The rows come from 5 hidden closed curves, with some noise, and rows from the same curve form a group. Each curve winds through 6 dimensions. The rows are also pushed far along 5 directions, which tell nothing about the answers.
Known rows, each followed by its group:
.01	-.06	-.13	.17	-.02	-.02	.10	.18	.02	.03	-.07	-.23	-.11	.16	-.13	-.01	-.18 -> W
-.23	-.26	.26	-.03	.16	-.04	-.29	-.02	-.03	.07	-.14	.17	-.04	.04	.11	-.23	.15 -> D
-.43	-.38	-.20	-.02	.02	-.19	-.12	.05	.25	-.12	-.18	.00	.18	-.06	.13	-.11	-.08 -> X
-.04	.27	.00	.22	-.34	.35	-.05	-.05	-.02	-.08	.25	-.23	-.08	-.27	-.01	.25	-.10 -> W
.26	.08	-.03	-.17	.06	-.05	.15	.19	-.13	.24	-.20	-.10	-.07	.30	-.05	.01	.04 -> J
-.21	.19	-.27	-.13	-.38	.13	.08	-.33	.31	-.16	.29	.17	.37	-.31	-.18	-.22	.05 -> W
-.19	-.27	.13	.16	.29	-.20	-.02	.20	-.22	-.12	-.05	.04	-.16	.10	.19	.08	.01 -> D
-.02	-.05	-.18	.07	-.12	-.07	.09	.00	.10	-.05	-.06	-.13	.10	-.12	.02	-.02	-.14 -> D
.07	.13	.21	.32	.10	.10	-.04	.02	-.10	.01	.10	-.11	-.20	-.16	.17	.28	.01 -> B
-.15	-.10	.24	.20	.17	.04	-.18	.09	-.06	.03	-.05	.05	-.25	.05	.18	.18	-.03 -> X
.06	.38	.08	.08	-.22	.28	-.05	-.28	.09	.04	.30	.04	.06	-.33	-.06	.10	.05 -> B
-.23	-.17	-.33	.37	-.10	-.23	.11	.13	-.07	-.30	.06	.06	.20	-.02	-.13	-.08	-.16 -> B
-.08	.11	.30	.08	-.16	-.02	.32	.08	-.68	.04	.07	.17	.12	.05	-.23	-.31	.16 -> X
-.04	.03	.29	-.13	.00	.15	-.19	-.16	.17	.00	.03	.14	-.05	-.03	.34	.10	.24 -> J
.19	.06	-.24	-.03	.03	.01	.09	.21	.07	.08	-.16	-.41	-.15	-.03	.06	.26	-.15 -> W
.14	.13	-.02	-.09	-.05	.21	-.04	.00	.12	-.04	.13	-.22	-.22	.00	.16	.32	-.05 -> B
.07	-.12	.14	.31	.20	-.25	.31	.22	-.51	-.02	.02	-.03	-.06	.12	-.09	-.20	.01 -> J
.00	.18	.15	.11	-.08	.16	.10	.09	-.21	.05	.05	-.12	-.17	-.07	.09	.13	.05 -> W
-.05	.08	.13	.06	.08	.03	-.07	-.11	.13	-.06	.05	.16	-.06	-.12	.17	.25	.02 -> D
-.03	-.26	.16	-.02	.13	-.05	-.08	.10	-.28	.03	-.03	-.03	-.10	.23	-.05	-.16	-.04 -> W
-.06	.05	.01	-.16	-.05	.12	-.01	-.05	-.03	.19	-.05	-.03	.11	-.05	-.06	-.08	.02 -> X
-.04	.02	-.41	-.06	-.13	-.08	.02	.04	.28	.06	-.15	-.08	.27	-.05	-.03	.00	-.02 -> J
-.22	-.08	.10	.00	.02	-.04	.10	-.05	-.13	-.12	.09	.08	-.05	-.17	.13	.00	-.06 -> W
-.18	-.24	-.03	.21	.12	-.17	-.15	.12	-.11	-.10	-.11	.02	.04	-.04	.11	.06	-.06 -> W
.08	-.23	-.07	-.24	.10	-.07	-.07	.01	.05	.04	-.07	-.09	.16	.24	-.03	-.18	.08 -> J
-.26	-.29	.10	.15	.23	-.27	.06	.02	-.09	-.11	-.06	.20	.15	-.01	.15	-.08	.03 -> D
-.25	-.23	-.16	.19	-.07	-.12	.04	.02	-.06	-.17	.05	-.03	.25	-.07	-.14	-.14	-.14 -> J
-.20	-.08	-.19	.35	-.04	-.15	.23	.06	-.04	-.21	.03	-.12	.17	-.28	.10	.23	-.24 -> X
-.14	.14	-.12	.29	-.09	.09	.03	-.11	.12	-.11	.29	.00	.11	-.26	.09	.03	.08 -> X
-.12	-.19	-.10	.02	.08	-.13	-.09	-.03	.27	.02	-.21	-.02	.05	-.12	.14	-.01	-.10 -> D
-.32	-.11	.08	-.23	-.03	.05	-.20	-.16	.03	-.04	.13	.27	.15	-.04	.04	-.33	.30 -> D
.19	.22	.56	-.06	.07	.18	.06	-.19	-.22	.04	.14	.24	-.25	-.02	.18	.16	.12 -> X
.00	.08	.05	.07	.07	.11	-.18	-.04	.20	.09	-.08	.01	-.20	-.14	.10	.21	-.11 -> B
-.03	.29	-.15	.18	-.28	.11	.26	-.03	.08	-.08	.19	-.03	.09	-.12	-.16	-.01	.02 -> B
-.12	.09	.33	.12	.04	-.01	.03	-.08	-.22	-.05	.12	.38	-.03	.00	-.02	-.08	.14 -> D
-.16	.13	.16	.19	-.11	.06	.19	.02	-.17	.00	.07	.10	-.09	-.07	-.07	-.05	-.04 -> W
.16	.12	-.10	-.12	-.06	.10	.11	.07	.10	.11	-.02	-.18	.06	.17	-.06	.03	.07 -> J
-.18	.23	-.06	.12	-.21	.25	-.11	-.10	.13	.04	.11	-.05	.06	-.36	.10	.16	.03 -> J
.14	.08	-.19	.10	-.04	-.10	.08	.06	-.10	.00	.02	-.01	.13	.03	-.23	-.09	.00 -> X
-.20	.01	.13	.30	.02	.04	.01	.02	-.21	-.03	.06	-.03	-.13	-.30	.05	.09	-.15 -> J
-.10	-.34	-.13	-.22	.19	-.13	-.10	.08	.19	.04	-.19	-.16	-.01	.09	.20	-.13	.03 -> B
.09	.32	-.12	-.09	-.29	.21	.09	.06	-.15	.01	.23	-.02	.04	.15	-.41	-.13	.12 -> D
.19	.05	.20	-.22	.07	.09	.06	.02	-.26	.16	.06	-.05	-.06	.20	.02	-.16	.24 -> J
-.05	-.11	-.03	-.08	.07	-.06	-.02	-.07	.20	-.07	.00	.08	-.02	.01	.15	-.15	.11 -> B
-.45	-.19	.26	.15	-.10	-.04	-.06	-.05	-.22	-.16	.03	.31	.09	-.09	.16	-.09	.02 -> J
.04	-.03	-.22	-.10	-.07	-.20	.36	.15	-.09	.00	-.12	-.11	.13	.08	-.18	-.21	-.05 -> X
-.16	-.02	.10	.21	-.11	.11	-.12	.00	-.13	-.04	.10	.01	-.01	-.02	-.08	-.02	-.04 -> W
.19	.33	.09	-.04	-.36	.12	.27	-.12	-.32	-.06	.33	.19	.24	.19	-.41	-.30	.23 -> B
-.19	.01	-.28	.01	-.21	.09	.10	-.04	.20	-.09	.08	-.19	.12	-.20	-.06	.04	-.17 -> J
.20	.20	-.09	.00	-.08	.09	.08	.05	-.08	.09	-.04	-.17	-.11	-.08	-.15	.17	-.19 -> W
.41	-.05	.13	-.29	.45	-.08	-.17	.10	.25	.18	-.36	-.11	-.48	.19	.33	.40	-.08 -> W
-.03	.35	-.05	.35	-.19	.11	.26	.08	-.23	.03	.20	-.06	.02	-.18	-.16	-.01	.06 -> X
-.05	.06	-.19	.29	.01	-.11	.24	.19	-.14	.03	.01	-.15	.02	-.12	-.07	-.05	-.04 -> X
-.34	-.02	.37	.17	.15	.02	-.09	-.01	-.19	.03	.00	.34	-.15	-.12	.17	.06	.07 -> D
.20	.46	-.27	.00	-.44	.24	-.01	-.20	.23	-.10	.21	.06	.19	-.18	-.24	.27	-.10 -> J
.11	.20	-.16	.28	-.14	-.06	.21	.25	-.14	-.06	-.06	-.14	-.07	.06	-.25	.23	-.21 -> X
-.10	-.27	-.32	-.03	.10	-.26	.01	.07	.35	-.04	-.21	-.11	.18	.05	-.05	-.20	-.05 -> D
.04	.08	-.05	-.15	-.17	-.02	.25	.06	-.33	.14	.02	.03	.23	.17	-.33	-.47	.17 -> W
.04	.09	.01	.19	.02	-.01	.09	.08	-.14	.02	-.03	-.05	-.19	-.14	-.03	.20	-.24 -> J
-.37	-.47	.22	.26	.23	-.31	-.08	.02	-.21	-.07	-.14	.19	.22	-.03	.21	-.19	.02 -> D
-.09	.01	.17	-.18	.03	.07	.00	-.10	-.04	.03	.06	.13	-.09	-.06	.18	-.02	.10 -> D
.08	.10	-.07	.00	-.19	.05	-.01	-.13	.16	-.10	.14	.04	.24	.03	-.17	-.13	.13 -> D
-.14	-.25	-.33	.02	.09	-.16	-.07	.05	.23	-.02	-.09	.02	.19	.08	-.03	-.33	.07 -> B
.04	-.05	.17	-.04	.03	-.15	.21	-.04	-.30	-.01	.08	.07	.05	.03	-.07	-.21	.04 -> B
-.06	-.05	.20	.19	.00	-.02	.10	.17	-.48	-.03	.11	.04	-.03	.22	-.09	-.09	.09 -> X
.05	.00	.05	-.13	-.01	-.02	.10	-.09	.00	-.06	.01	.00	.04	-.08	.12	.06	.00 -> X
-.14	-.08	-.18	.17	-.09	-.19	.01	-.08	.10	-.22	.03	.15	.21	-.17	-.06	-.05	-.11 -> B
-.11	-.15	.23	.30	.27	-.13	.02	.06	-.20	-.01	.00	-.01	-.22	-.18	.23	.07	-.09 -> B
-.19	.05	.29	.17	-.07	-.01	.05	-.15	-.29	-.01	.15	.20	.11	-.23	-.04	-.17	.06 -> B
-.11	-.14	.48	-.08	.10	.05	-.16	-.23	-.24	-.08	.12	.28	-.18	-.14	.23	-.14	.09 -> W

New rows. What belongs after each?
.25	-.13	-.09	-.14	.22	-.10	-.07	.14	-.01	.16	-.16	-.08	-.06	.37	-.16	.00	-.11 -> X
-.03	-.13	.03	.07	.22	-.09	.19	.30	-.27	.19	-.24	-.26	-.18	.11	.05	.09	-.16 -> X
-.24	-.25	-.28	.12	-.07	-.13	-.11	.01	.11	-.06	-.11	-.12	.19	-.19	-.04	-.19	-.14 -> W
.03	-.02	.06	.05	.15	-.16	.14	.07	-.13	.01	-.04	.16	-.02	.13	-.09	-.02	-.02 -> D
.10	.04	-.26	.15	.00	-.19	.14	.18	-.09	.00	-.13	-.02	.10	.10	-.28	.07	-.19 -> W
-.17	-.13	-.09	.26	.06	-.12	-.09	-.04	.26	-.23	-.05	.02	.01	-.24	.24	.35	-.24 -> X
.04	-.05	-.14	-.08	-.06	-.07	-.04	.03	-.04	.01	-.08	-.08	.14	.04	-.16	.02	-.13 -> B
-.26	.06	-.13	.19	-.11	.04	.08	.10	.19	-.05	-.06	-.17	-.06	-.25	.14	.22	-.14 -> X
.04	.14	.17	.14	-.04	.09	.06	-.08	-.27	.08	.21	.08	.12	-.02	-.14	-.24	.22 -> B
-.05	-.01	-.01	.23	.03	-.19	.24	.08	-.22	-.07	.03	.06	.06	-.07	.02	-.12	.04 -> J
.07	.10	.10	.01	.02	.14	-.08	-.10	.03	.04	.22	.11	-.04	.13	-.03	-.08	.18 -> X
.01	.23	.03	.10	-.13	.21	-.09	-.03	.10	.01	.11	.02	-.10	.01	-.11	.25	-.09 -> W
-.05	-.21	-.26	-.14	.09	-.15	-.22	-.09	.38	-.01	-.20	-.18	.12	-.25	.13	.17	-.21 -> B
-.03	.02	.19	.23	.08	.02	.06	.12	-.29	-.01	-.05	-.11	-.29	-.17	.14	.25	-.20 -> W
-.08	-.37	.44	-.13	.40	-.18	-.14	.09	-.29	.12	-.19	.26	-.24	.37	.10	-.21	.06 -> W
-.05	-.20	-.23	-.35	-.08	.08	-.27	-.22	.38	-.04	.04	-.13	.18	-.08	.09	-.22	.08 -> W
.03	.03	-.14	-.26	-.20	.17	-.13	-.14	.18	.02	.06	-.03	.22	.06	-.19	-.05	-.02 -> J
-.05	-.13	.11	.16	.08	-.09	-.20	.04	-.07	-.03	-.07	.14	.03	.09	.03	-.05	.09 -> W
-.02	.13	-.28	.00	-.25	.04	.10	-.13	.12	-.21	.23	-.03	.21	-.19	-.12	.07	-.09 -> W
.09	.14	.34	.10	.01	.21	-.13	.07	-.16	.15	.00	.00	-.27	.19	-.01	.12	.06 -> W
.15	.03	-.05	-.09	.01	-.09	-.01	-.06	-.06	-.04	-.03	.07	.07	-.06	-.04	-.01	.01 -> W
-.14	-.13	.00	.10	.03	-.17	.16	.04	-.05	-.17	-.05	-.03	.03	-.19	.20	.09	-.08 -> X
.01	.01	-.13	-.17	-.09	.06	-.05	-.07	.11	.02	.01	-.17	.06	-.11	-.01	.13	-.13 -> B
.01	-.20	-.05	-.10	.07	-.10	-.27	-.12	.14	-.13	-.01	.11	.11	-.02	.09	-.04	.05 -> W
-.30	-.24	-.20	-.24	-.07	-.01	-.24	-.21	.43	-.07	.04	.12	.30	-.02	.02	-.32	.13 -> W
-.30	-.05	.20	.32	-.07	-.06	.16	-.07	-.26	-.23	.15	.15	.12	-.29	.18	.06	-.01 -> X
-.05	-.21	-.03	-.20	.01	.07	-.19	-.09	.15	-.04	.03	-.15	-.03	-.04	.19	-.10	.04 -> W
-.24	-.05	.09	-.09	-.02	.07	-.27	-.14	-.01	.08	-.03	.24	.09	-.14	.00	-.11	.07 -> D
-.31	-.13	-.13	.06	-.02	-.16	-.01	-.03	.11	-.03	-.15	.15	.13	-.22	.13	-.10	-.05 -> J
.19	.10	.06	.39	.14	-.13	.23	.37	-.42	.13	-.16	-.16	-.20	.17	-.11	.22	-.16 -> J
.04	-.01	.22	-.04	.16	-.03	-.03	.02	-.06	-.10	.04	.15	-.28	.08	.14	.05	.10 -> D
-.21	-.23	.04	.32	.12	-.20	-.13	.07	-.06	-.17	-.15	-.03	-.06	-.35	.36	.15	-.07 -> W
.28	.04	.10	-.07	.13	-.01	.08	.06	-.10	.01	-.05	-.12	-.30	.08	.19	.29	-.13 -> D
.01	.18	-.07	.05	-.26	.06	.20	-.12	-.13	-.04	.17	.07	.25	-.12	-.12	-.04	-.02 -> D
-.31	-.07	.29	.39	.11	.02	.02	-.03	-.08	-.10	.07	.04	-.21	-.34	.26	.10	-.07 -> J
-.15	.13	.25	.21	-.05	.06	.06	-.03	-.29	.00	.16	.16	-.04	-.20	.08	-.16	.24 -> X
-.09	-.17	.15	-.20	.15	-.06	-.07	.01	.08	.14	-.19	-.11	-.05	-.03	.22	-.03	.07 -> B
.10	-.21	.15	-.24	.12	-.17	.10	-.06	-.33	.00	-.01	.14	.02	.13	-.07	-.41	.07 -> W
-.34	-.07	-.28	.31	-.16	-.13	.21	.18	-.10	.00	-.07	-.03	.26	-.06	-.27	-.24	-.10 -> B
-.23	.00	.19	.14	-.10	-.03	-.01	-.11	-.01	-.19	.07	.05	.00	-.31	.24	.22	-.05 -> B
.01	.15	.11	-.08	-.14	.20	.07	-.06	-.07	.10	.14	-.02	.12	.09	-.09	-.15	.22 -> J
-.08	-.19	-.10	.08	.14	-.05	-.05	.16	.24	.01	-.17	-.26	-.23	.01	.21	.16	-.17 -> W
.21	.03	-.46	-.11	-.12	-.05	.02	.00	.26	-.10	.04	-.06	.15	.15	-.26	-.05	-.11 -> B
-.03	.12	-.06	-.01	-.23	.27	-.26	-.15	.18	-.01	.15	-.05	.06	-.09	-.10	.06	-.02 -> W
-.21	-.04	.31	.26	.06	-.03	-.04	-.05	-.20	-.05	.04	.05	-.10	-.30	.21	.17	-.07 -> B
.04	-.05	.27	-.26	.12	.10	-.18	.04	-.28	.15	-.04	.09	-.26	.17	.04	-.08	.10 -> D
-.14	-.14	-.26	.14	-.01	-.11	-.04	.23	.21	-.08	-.23	-.19	.00	.04	.07	.20	-.15 -> B
.05	.06	.12	-.01	.10	.10	-.18	.04	.06	.09	-.01	-.02	-.25	.02	.15	.04	.16 -> X
-.01	.07	-.17	.23	-.20	.08	.13	.14	-.20	-.08	.16	-.22	.03	.06	-.27	.07	-.20 -> W
.01	.23	-.05	.19	-.11	.07	.25	.18	-.01	.06	-.04	-.34	-.12	-.12	.00	.32	-.16 -> B
.11	-.09	-.28	-.17	-.02	-.13	-.02	.08	.06	-.07	-.04	-.08	-.01	.12	-.16	-.17	-.02 -> D
-.12	-.16	-.10	-.07	-.02	-.05	-.11	-.05	-.02	-.04	.09	.09	.25	.11	-.10	-.28	.14 -> X
.05	.02	-.11	.07	.08	-.03	-.12	.04	.11	-.03	-.10	-.07	-.10	-.14	.09	.36	-.20 -> W
-.32	-.06	.24	.44	.00	-.12	.07	.09	-.22	-.08	-.05	.15	.02	-.16	.10	-.03	.04 -> B
.04	.04	-.13	.15	.09	.00	.00	-.06	.17	-.03	.16	-.06	-.01	-.13	.13	.05	.05 -> X
-.13	.10	.04	-.21	-.22	.10	-.04	-.28	.22	-.06	.13	.14	.14	-.21	.03	-.09	.08 -> B
-.03	-.19	.15	-.09	.06	-.23	.32	-.01	-.53	.03	.02	.24	.30	.21	-.23	-.51	.11 -> X
-.13	.02	.17	.01	.01	.08	-.21	-.19	.09	.07	.01	.31	.00	-.11	.00	-.17	.10 -> B
-.09	-.01	.09	.13	.05	.07	-.20	.04	.20	-.01	-.07	-.03	-.12	-.06	.28	.19	.11 -> W
.09	.12	-.12	.04	-.03	.02	.05	.14	-.14	.21	-.14	-.11	.01	.05	-.22	.02	-.12 -> J
-.18	-.29	.10	-.16	.03	.04	-.36	-.18	.08	-.04	.04	.10	.08	-.02	.09	-.22	.07 -> W
.18	.11	-.23	-.33	-.19	.04	.19	.08	-.03	.16	-.16	-.20	.18	.19	-.35	-.05	-.11 -> X
-.17	-.04	.22	-.01	.09	.12	-.31	-.11	.23	-.02	.00	.18	-.14	-.05	.25	.19	.08 -> W
.05	-.08	.13	-.21	.01	.15	-.39	-.24	.17	.07	-.04	.04	.08	-.11	.23	.09	.05 -> D
-.06	-.07	-.25	.06	.04	-.17	.05	.04	.30	-.08	-.20	-.09	.00	-.18	.09	.16	-.20 -> X
-.27	-.30	.07	.26	.02	-.13	-.05	.05	-.09	-.10	-.02	.04	.02	.03	.00	-.26	-.04 -> W
.01	.10	.23	-.15	-.16	.22	-.19	-.24	.11	-.03	.21	.22	.09	.11	.01	-.24	.36 -> W
.33	-.07	-.22	-.19	.27	-.02	-.14	.06	.35	.13	-.08	-.23	-.19	.27	.05	.14	-.05 -> X
-.20	-.26	.10	-.20	.16	-.11	-.04	-.04	-.01	-.05	.01	.14	.00	.10	.12	-.15	.04 -> W
-.37	-.08	-.21	.23	-.24	-.10	.00	-.21	.14	-.36	.18	.09	.30	-.55	.15	-.08	-.03 -> W
.02	.34	-.07	.14	-.31	.29	-.02	.12	-.08	.03	.13	-.15	-.03	.05	-.24	.22	-.01 -> X
-.28	-.35	-.20	-.14	.04	-.37	.08	-.06	-.03	-.04	-.20	.16	.41	-.18	-.03	-.53	.08 -> X
-.19	.11	.12	-.04	-.19	.11	-.09	-.28	.02	-.03	.17	.30	.13	-.23	-.07	-.15	.04 -> B
-.05	.08	.18	.02	.03	.26	-.29	-.11	.07	.07	.10	-.12	-.18	-.23	.25	.32	-.02 -> B
.18	-.04	-.05	-.42	.08	-.03	-.01	-.06	-.08	.14	-.07	.02	.04	.13	-.15	-.15	-.02 -> W
